There are 11 hidden switches. A switch that is on adds its own fixed numbers to the row, and there is some noise. The rows also spread widely along 12 directions, which tell nothing about the answers.
In the rows, 128 means zero.
Known rows, each followed by its switches (1 for on, 0 for off):
[108 178 149 139  85  92 124 133 114 171 135 177  90 171 153 123 117 113
  63 177 108 158  94 129 121  92 112  67  89 148 129]
1 1 1 0 0 1 0 0 1 0 1
[167 134 137 155 149  91 143  53 138  94 131 206  72 133 197 133  75 102
 151 129 160 111 143  94 198 159  75 183  56 154 184]
0 0 1 0 1 1 0 1 1 0 0
[118 157 128 152 120 110 162 107 106 151 132 138 118  98 141 101 140 114
 112 109 137 144 126 108 160  95 102 149 126 162 153]
1 1 0 0 0 0 0 1 1 0 0
[122 131  81  97  99 157 141 158 159 187 114 162  98 167 142 142 127 117
  60 199 107 183 176 164 103  57  78 103  98 139  82]
1 1 0 0 0 1 1 1 0 0 1
[143 125  48 133 146  94  82 121 112 143 162 216 118 175 139 119 107 187
 126 162 145 109  70 155  83  99 137 118  83 145 156]
1 1 0 0 1 0 1 1 0 0 1
[141 128 133 129 122 141 161 109 144 141 122 157 132 143 119 130 111 126
 105 127 151 135 158 122 144 109 127 156  98 108 145]
0 1 0 0 0 0 0 1 0 1 1
[149 163 163 144 118 129 111 111 125 115 132 133 140 103  96 133 133 120
  69 123 114 104  96 113 153 170 131  97 112 100 119]
1 1 1 0 0 0 0 1 0 0 1
[132 141 142 146 128 143 140 125 107 122 118 152 157 168  96 109 138 154
  78 150 127 147 124 135 100 105 101 104  97 118 121]
0 0 1 1 0 0 0 0 0 0 1
[162 143 142 134  95 132 122 105  88 125 114 169 140 144 143 106 135 138
 124 126 110 121 103 120 118 149  70 100 125 142 134]
0 1 0 0 0 1 0 0 0 0 1
[102 159 151 115 124 132 156 140 135 165 133 118 119 128  82 124 137 113
  36 152 134 159 117 120 156  97 145 104 105  99 109]
0 1 1 0 0 0 0 1 1 1 1
[169 140 120 141  92 111  95 157 143 138 141 171 149 167 141 126 125 151
 103 152  46 128  88 155 104 120 103  73 124 143 109]
1 1 0 1 0 1 0 0 1 1 0
[173 116 121 112 115 126 122  84 103 116 108 177 115 153 160 113 115 105
 137 126 154 106 136 122 158 141  61 146  95 136 140]
1 1 1 0 0 0 0 1 1 1 1
[165 116  98 115 120 179 150  95 105 125 107 122 150  69 115 126 165 129
 128 102 127 123 169 101 144 140  51 159 159 144 107]
0 1 0 0 0 1 0 1 0 1 0
[148 110  78 159 151 133 100 110 142 120 150 133 109  78 143 134 150 127
 120 114 123  99 114 147 135 131 125 142 115 149 120]
1 1 1 0 0 0 1 0 0 0 0
[141 133 113 156 139  88 146 119 151 141 143 151 117 118 157 130 119 113
 121 124 111 116 114 124 178 116 123 146 107 161 148]
1 0 1 1 0 1 0 1 1 0 0
[142 130 107 129 173 104 149 162 172 122 120 125 103 130 135 135 119 106
  87 146 102 144 124 143 197 146 127 128 107 147  96]
1 0 1 0 0 0 0 1 0 0 0
[147 119 115 132 115 148 145 132 141 144 115 117  99 101 153 129 157  75
  92 128 110 134 146 148 168 127  67 114 131 159  89]
0 1 0 0 0 1 1 1 0 1 1
[176 106 137 129 105 140 133 115 168 136 118 158 103 132 193 130 115  75
 121 115  90 119 145 149 169 136  78 138 110 130 127]
1 1 0 0 1 1 0 0 0 1 1
[143 146 140 159 127  89 143 119 112 139 148 144 167 123  95 124 128 149
 105 105 126  97  85 112 155 134 163 117 131 144 147]
1 1 0 0 0 1 0 1 1 0 1
[139 108 147 168 135 166 172 105  92 109  96 120 146 133 112 110 164 105
 101 113 170 141 193 140 131 106  65 137 117 164  98]
0 0 0 0 0 0 1 0 0 0 1
[151 120 138 184 105 120 110 143 154 113 141 142 123 138 168 117 135  92
 108 105 100 105 113 184 140 116 112 103 111 147 123]
1 1 0 0 0 0 0 1 0 0 1
[147 127 119 162 129 128  86  95 108 113 158 161 126 117 121 118 146 144
 105 127 128  97  93 140 104 119 110 108  97 129 132]
0 1 1 1 1 0 1 0 1 0 0
[124 165 128 139 164 106 190 141 225 160 147 130 110  85 112 175  93 103
  29 159  84 164 154 110 213 116 169 151  90 126 113]
1 1 1 0 1 1 0 1 1 0 1
[170 129 161 150  86 136 120 120 128 113 115 165 130 165 164 119 123 110
 106 130  96 124 128 151 128 140  71  94  99 134 120]
0 1 1 0 0 1 0 0 0 0 1
[146 106  92 156 168 104 149 117 137 134 124 142 111 120 158 125 131 106
 136 120 135 111 121 143 168 126 117 155 110 172 132]
1 0 0 1 0 0 1 0 0 0 1
[182 131 168 134 118 119 139 116 140 108 100 149 125 149 165 114 110  90
 115 115  97 120 121 133 185 177  84 120 102 126 125]
1 1 1 0 0 0 0 0 0 0 1
[125 115 108 138 169 139 184 116 131 159 125  98 126  90 108 108 154 116
  88 110 143 145 135 121 174  91 118 166 119 134 127]
1 1 1 1 0 0 1 0 0 0 0
[170  72 139 191 139 134 168 124 154 104 132 112 158 125 135 127 145  93
 130  62 144  85 158 167 178 120 125 157 126 157 126]
0 1 0 0 0 1 0 1 0 1 1
[147 122 140 167 112 133 152 123 132 133 133 134 124 126 163  93 150  93
 105 104 109 142 138 157 153  84  60 128 114 157 129]
0 1 0 1 1 0 1 1 1 1 0
[136 153 149 160 113 108 167 117 126 140 126 139 128 117 142 123 132 106
  97 113 123 130 122 115 171 128 110 121 117 155 139]
0 1 1 0 0 1 0 1 0 0 1

New rows, each followed by its switches (1 for on, 0 for off):
[166 135 139 123 118 138 136 125 135 120 117 159 150 151 104 133 112 150
 109 134 122 129 143 117 137 145 119 128 111 110 122]
0 1 0 0 0 0 0 1 0 1 0
[172  98  95 154 125 148 119  85 119 123 132 150 140 101 157 109 147 126
 150  91 134  94 129 141 127 127  92 163 125 144 149]
1 1 0 0 0 0 1 0 0 1 1
[110 150 122 179 132 109 135 135 188 142 165 170  88 150 145 146 103 123
  60 176 117 159 134 161 128  75 146 115  61 142 136]
0 0 0 0 0 1 1 1 1 0 1
[145 160 129 115 109 100 173 108  90 172 111 153 136 134 139 102 131 126
 109 126 130 142 107  91 172 130  87 124 123 156 151]
1 1 1 0 0 1 1 1 0 0 1
[163 143 147 145  96 118 127 125 137 118 117 166 137 153 166 112 123 108
 122 133  83 132 124 142 144 134  70 109 114 145 130]
0 0 0 1 0 0 0 1 1 1 1
[138 143 133 141 125 149 142 147 210 142 143 146 118 145 115 153 111 121
  37 186  74 169 154 157 135  94 118 107  75 104  99]
0 0 0 1 0 1 1 1 1 1 1
[133 125  70 139 138 116 118 114 143 160 161 175 112 120 153 115 122 159
 130 134 126 128  85 141 112 100 150 152 104 130 171]
0 1 0 0 0 0 1 0 0 1 1
[133 146 134 158 112 145 132 141 149 133 135 146 143 139  94 154 130 135
  53 154 114 138 152 144 109 101 123  94 105 129  95]
1 1 0 0 0 1 0 1 0 0 1
[172  95  85 139 155 153  39 119 137  80 165 134 152 102  88 123 157 161
 109 129 101  60  58 176 102 166 130  99 112  92 102]
0 0 0 1 0 0 1 1 1 0 1
[143 150 105 145 146 117 123 123 155 130 144 172 127 124 120 144 108 144
  84 151 105 124 110 130 132 123 129 123  93 124 130]
1 1 0 1 1 0 0 1 0 0 1
[167 133 139 146 106 152 116  90 144 110 135 142 159  88 140 112 135 134
 139  93  96 102 127 118 137 149  99 157 121  96 159]
0 0 1 1 0 0 0 1 0 0 0
[161 127 104 153 156 115 122 103 146 102 125 172 103 126 150 143 105 114
 118 140 132 104 122 136 157 146  98 139  85 146 129]
1 1 0 1 0 0 0 1 0 0 1
[ 99 208 120  98  82 145 136  87  67 169  98 185  97 110 102 172 140 129
  64 207 163 168 183  48  93 120  60  92 117 157  95]
0 0 1 0 0 1 0 1 0 1 1
[150 127 176 151 112 128 173 121 151 132 117 124 152 132 131 117 128  92
 102 105 105 126 146 132 182 123 106 134 118 127 132]
0 0 0 1 0 1 0 1 1 0 1
[149 122  95 107 131 190 135  72 158 129 133 157 126  90 112 135 123 138
  86 152 127 137 165 116 125 103  70 173  82  83 135]
0 1 1 1 0 1 0 1 1 0 1
[159 133 125 149 117 122 128 125 144 127 142 163 147 146 107 146 115 150
  96 137 116 119 136 128 129 117 130 122 108 134 122]
1 1 0 0 0 1 0 1 1 1 0
[169  62  88 109 135 131 146  98 139 148 112 147 128 121 158 139 126 104
 179  95 150  72 146 134 166 132 122 184 129 135 140]
0 1 0 1 0 1 0 0 0 0 1
[162 107 104 118 115 138 116 126 146 138 136 149 153 136 124 125 132 140
 123 132 106 111 127 149 130 128 119 130 121 123 123]
0 0 0 0 0 1 1 1 1 0 1
[159 123 103 142 130 123 117 107 170 114 134 164 101 112 173 136 112 100
 121 138 103 111 126 148 161 133  93 145  88 135 134]
0 1 1 1 0 0 0 1 1 0 1
[172  67 103  90 147 109 158 164 186 147  94 124 110 156 172 151 115  70
 146 126 102 105 153 159 217 163 132 148 128 146  88]
0 0 1 0 0 1 0 0 0 0 1
[157 123 106 116 130 104 124 138 139 140 128 163 134 155 125 144 116 130
 113 148 113 112 118 131 153 140 129 117 120 143 113]
1 0 0 0 0 1 0 1 1 1 1
[125 144 130 233 118 154 168  76 152 122 166 127 152  45 137 129 160 115
  89  79 129 120 157 125 128  72 106 168 114 154 169]
0 1 1 1 0 1 0 1 0 1 1
[145 123  97 145 139 105 122 126 135 144 136 158 136 112 144 140 131 134
 142 118 109 102 122 126 135 126 141 144 135 154 134]
1 0 0 1 1 0 0 0 0 0 0
[130 123 141 164 107 135 128 118 145 139 144 136 119 123 143 123 144  99
  85 126 108 121 119 156 131  91 108 110 102 131 124]
0 1 1 1 0 1 0 0 1 0 1
[133 135 106 177 158 164 119  66 153  90 160 185  86 105 152 123 112 136
  87 144 147 138 136 138 115 104  74 160  55 117 166]
0 0 0 0 1 1 0 1 0 0 1
[158 159 145 161 104  97 145 148 147 138 135 145 169 128 123 126 126 152
 104 127  67 141 120 127 141 135 140 108 128 155 123]
0 1 1 0 0 0 1 0 1 0 0
[137 130 121 173 121 152  93 125 154 115 168 127 155  94 122 102 152 143
  95  97  90 109  87 168 107 112 140 126 122  96 148]
1 0 0 0 0 0 0 1 0 0 1
[127 149 112 158 145 149 118  86 144 116 152 164 121  95 123 122 122 156
 101 134 126 134 117 120 107 122 132 156  93 103 163]
0 0 0 0 0 0 0 0 0 0 1
[140 157 108 141 110 107 183 102 121 176 118 145 132  85 181  97 137 114
 136 103 103 154 128 101 169 112  90 168 137 174 168]
1 1 1 0 0 0 1 0 0 0 1
[148 117 176 197 120 143 182  98 153 111 128 113 136  99 134 137 143  72
  88  79 149 111 179 132 185 119 109 149 107 145 129]
0 1 1 0 0 1 0 1 0 1 1
[182 124 135 152 120 167 159  98 151 107 108 138 136 109 148 122 131 101
  97 119 103 139 177 138 163 140  38 144 105 143 113]
1 1 0 0 0 1 1 1 0 0 1
[123 157  84 122 123 151 135 109 121 152 123 162 132 103  87 173 134 150
  66 175 144 139 173  99 103 105 107 123 112 143  96]
1 1 1 0 0 1 0 1 0 0 1
[161  93 123 113 149 139 124 123 153 117 112 144  88 149 141 141 114  95
 107 141 132 108 127 151 170 156 110 125  94 116 101]
0 1 0 0 0 1 0 0 0 0 1
[160 106 114 127 114 172  74  99 161 107 137 171  93 134 144 146 116 117
 102 153 123 115 156 157 103 117  98 133  81  95 111]
1 1 0 0 0 0 0 0 1 1 0
[112 161 106 127 145 112 148 136 161 168 139 158  76 125 124 165 113 111
  45 181 122 158 133 112 157  94 121 112  86 139 105]
1 1 1 1 1 1 0 1 0 1 0
[142 129 132 166 152 108 179 108 168 133 131 143 121 111 132 161 109 100
 104 116 146 117 164 110 193 134 151 166 105 151 139]
1 0 0 0 0 1 0 1 0 1 1
[172 119  96 137 132 117 126 103 161 120 125 179 129 140 161 139 106 121
 132 148 113 114 152 141 149 129  93 155  83 146 134]
1 0 1 1 0 0 1 1 1 0 1
[125 154 140 163 151 111 119 116 159 116 147 145  73 109 149 130 116 101
  71 141 114 132  82 137 166 147 137 111  79 118 134]
0 1 1 0 0 0 0 0 0 0 1
[163 100 100 152 138 127 146 104 142 112 125 153 132 114 140 149 126 112
 136 115 144  97 169 137 158 128 101 160 115 169 118]
0 1 0 0 0 1 0 1 1 0 1
[132 139 142 150 121 124 141  95 112 138 131 172 114 136 130 136 120 123
  99 134 153 121 133 113 130 118 115 124  99 139 137]
0 1 0 0 1 1 0 0 0 0 1
[161 132 126 131 107 136 151 104 147 146 136 144 161  97 139 112 130 128
 123  91 101 126 146 112 159 112 108 171 131 120 156]
1 1 1 0 1 0 0 1 1 1 0
[151 147  87 130 138 130 111 117 141 110 133 173 130 121 120 137 117 154
  96 163 106 132 122 132 122 137  96 124  96 137 114]
0 1 1 0 0 0 0 1 1 0 1
[146 164 148 145 143 113 173  97 143 130 125 172 124 144 118 142  93 138
  81 154 133 150 144  82 168 128 110 145  77 124 151]
1 0 1 1 0 1 0 1 0 1 0
[160 150 142 141  95 116 128 119 123 126  93 178  88 160 176 159 119  90
 104 174 110 143 182 120 142 150  51  91  96 187  85]
1 0 1 0 0 1 1 0 0 0 0
[137 116 125 131 118 146 133 146 144 150 136 114 184 123  66 152 150 142
  76 121 121 104 146 136 124 115 169 114 138 106  98]
1 0 1 0 0 1 0 1 0 0 1
[126 115 109 145 156 153 168 138 141 134 118 115  98 129 127 119 149 100
  67 147 137 168 169 153 160  87  68 131 103 158  90]
1 0 0 0 0 1 1 1 0 0 0
[130 153  89 106 106 110 140 111 134 179 137 167 108 111 160 118 121 130
 116 149  97 146 109 107 147  92  90 141 116 140 153]
1 1 1 1 0 1 0 1 1 0 0
[159 127 139 122 117 147 120 106 117 116 110 147 112 130 130 130 130 104
 107 127 142 118 148 121 150 145  80 124 111 124 110]
1 1 0 0 0 0 0 1 0 1 0
[186 142  80 145 137 105 105 106 112 116 146 185 156 118 146 111 123 174
 136 124  87 102  70 126 130 165  84 122 124 159 150]
1 1 0 0 1 1 1 1 0 0 1
[132 127 124 126 138 136 155 135 146 146 132 123 131 128 115 118 138 119
  80 128 121 139 118 132 161 118 124 129 115 114 126]
0 0 1 0 0 1 0 1 0 1 1
[159 142 128 118 118 140 127  75 151 128 117 193 109 131 144 148  87 123
 112 162 125 128 160 108 132 128  95 160  74 106 145]
1 1 0 1 0 0 0 0 1 0 1
[143 114 133 124 111 136 114 144 138 138 130 135 128 149 127 111 134 120
 109 122 112 115 104 159 132 114 122 108 117 100 121]
0 1 0 1 0 0 0 1 0 0 0
[129 162  86 130 137 108  98 116 111 124 126 172  91 106 137 152 132 132
 113 170 125 118 111 105 129 153  96 106 112 160 109]
0 0 1 1 0 0 0 1 0 0 0
[152 134 123 146 129 136 129 113 154 118 129 172 108 145 136 153 107 127
  97 153 127 134 163 124 137 126 101 133  90 134 122]
1 0 0 0 0 1 0 1 0 1 0
[151 135  81 126 170 126 164 174 163 136 130 142 151 158  87 128 118 176
  60 175  86 172 112 152 141 118 117 106 104 144  91]
0 1 0 0 0 1 1 1 0 0 1
[140 154 123 138 122 114 170 143 205 158 129 149 116 125 150 153 102 100
  63 165  66 162 152 137 175  99 112 129  92 138 115]
1 1 1 1 0 1 0 1 1 0 1
[206  74 141 122 137 123 145 137 143 118 110 147 173 189 142  98 115 124
 137  96  89  96 103 163 172 149  95 130 116 116 129]
1 1 0 1 1 1 0 0 0 0 1
[170 120 117 111 165 129 152 153 151 122 114 139 146 157  91 131 113 160
  91 153  88 142 110 130 158 153 113 115 111 117  95]
0 1 0 1 0 1 0 0 0 0 0
[164 102 122 136 144 166 105 137 160 100 127 132 133 131  94 152 136 119
  71 141 123 107 156 170 131 142 113 105  97 108  69]
0 1 0 0 1 0 1 1 0 0 1
[138  99 100 130 152 123 136 125 150 128 115 150  92 149 160 133 121  89
 111 148 142 131 158 156 159 106 103 148  90 151 110]
1 0 1 0 0 0 0 0 1 0 1
[133 173 151 188 104 130 127  69 113  99 123 165  69  87 186 144 140  68
  96 135 139 129 155 104 151 147  37 114  95 182 129]
0 0 1 0 0 1 0 1 0 1 1
[134 145  75 149 150 161 114 132 174 110 145 155 128 100 100 155 126 160
  59 171 101 148 146 148 100 112 116 125  92 121  97]
0 1 1 0 0 0 0 1 0 0 1
[166 112 115 103 135 145 121 155 153 119 107 131  97 145 139 129 130 100
  90 156  83 135 117 158 167 150  61  94 112 123  74]
0 1 0 1 0 1 0 1 0 0 0
[118 150 109 179 129 113 144 111 129 136 147 169 122 132 143 120 123 136
  94 131 146 138 125 137 120  80 122 135  88 154 158]
1 1 1 0 0 0 0 1 0 0 1
[139 145 112 183  84 140 151 112 185 142 154 183 148 126 183 119 114 147
 118 135  72 165 171 147  99  49  85 164  92 146 175]
0 0 1 1 0 1 0 1 1 0 0
[165 139 109  98 125 149 109 102 115 115 112 162 129 103 119 133 131 134
 117 147 106 120 139 107 137 155  57 127 122 125 102]
0 1 0 1 1 0 0 1 1 0 0
[153 132 148  92 135 136 193 118 118 145  72 127 103 134 129 137 128  77
  84 146 136 155 167  93 206 158  63 129 117 145  86]
0 1 1 0 0 1 0 0 0 1 1
[120 143 102 143 144 132 126 115 142 136 129 125  88  71 163 122 150  90
  98 128 105 135 113 131 160 132 100 137 122 147 121]
1 0 1 0 0 0 0 0 0 0 1
[132 121 114 153 186 121 143 110 129 110 135 122  77  96 110 142 133  99
  81 128 166 111 118 122 191 144 119 134  99 147 107]
1 1 0 0 0 1 0 1 0 0 0
[167 157  81 142 118 160  98  91 135  98 134 201 171 106  99 161 117 199
 104 174  98 131 165 110  60 135  92 135 100 133 115]
0 1 1 0 0 0 0 0 1 0 1
[178 139  82 121 140 135 121  86 106  97 102 170  92  99 179 123 130 106
 125 145 114 124 126 112 167 176   4 133 109 175 112]
1 1 1 0 0 1 0 1 0 0 1
[131 121  93 131 175 129 147 125 146 134 146 136 114 116 106 119 123 143
  85 135 136 130  90 135 160 123 135 143 101 116 134]
0 1 0 0 0 1 0 1 0 0 1
[163  86 132 155 129 118 149 117 133 124 130 123 149 122 164  86 140 102
 162  62 118  94 106 160 177 127 121 163 136 143 155]
0 1 0 0 0 0 0 0 1 0 1
[138 129  65 176 171 139 150  87 164 112 146 176 112  86 129 177 116 160
 112 151 148 138 189 102 119 110 124 187  91 169 136]
0 0 1 0 0 1 0 0 0 1 0
[113 151 114 147 151 118 140 144 164 149 136 138  77 118 138 152 127  99
  54 168 106 158 121 136 157 115 129 106 103 150  98]
1 0 0 0 0 1 0 0 0 1 1
[145 114 151 128  97 112 138 175 124 155 123 112 158 167 120 106 155 109
  91 116  84 122  93 166 150 115 130  74 143 139  93]
0 1 1 0 0 1 0 0 1 0 1
[160 117 140 143 140 156 113 128 162  99 121 132 137 128 105 156 138  97
  63 139 111 107 157 150 147 143 103 108  98 109  78]
1 0 1 1 1 0 0 1 0 1 1
[133 145 116 104  71 122 131 130 101 188 111 146 114 125 164 120 151  88
 116 132 105 124 112 121 140 108  75  98 151 151 119]
1 1 0 1 0 1 0 1 0 1 1
[133 129 120 151 156 116 155 118 185 141 151 139  98 110 136 140 106 117
  80 138 114 142 131 129 176 104 147 156  83 125 138]
1 1 1 0 0 1 0 0 1 0 0
[147 142 122 144 126 157 130 103 160 126 131 138 124  74 125 161 138 122
  94 138  94 128 156 103 138 142 105 138 118 123 113]
0 0 1 1 0 1 0 0 0 1 0
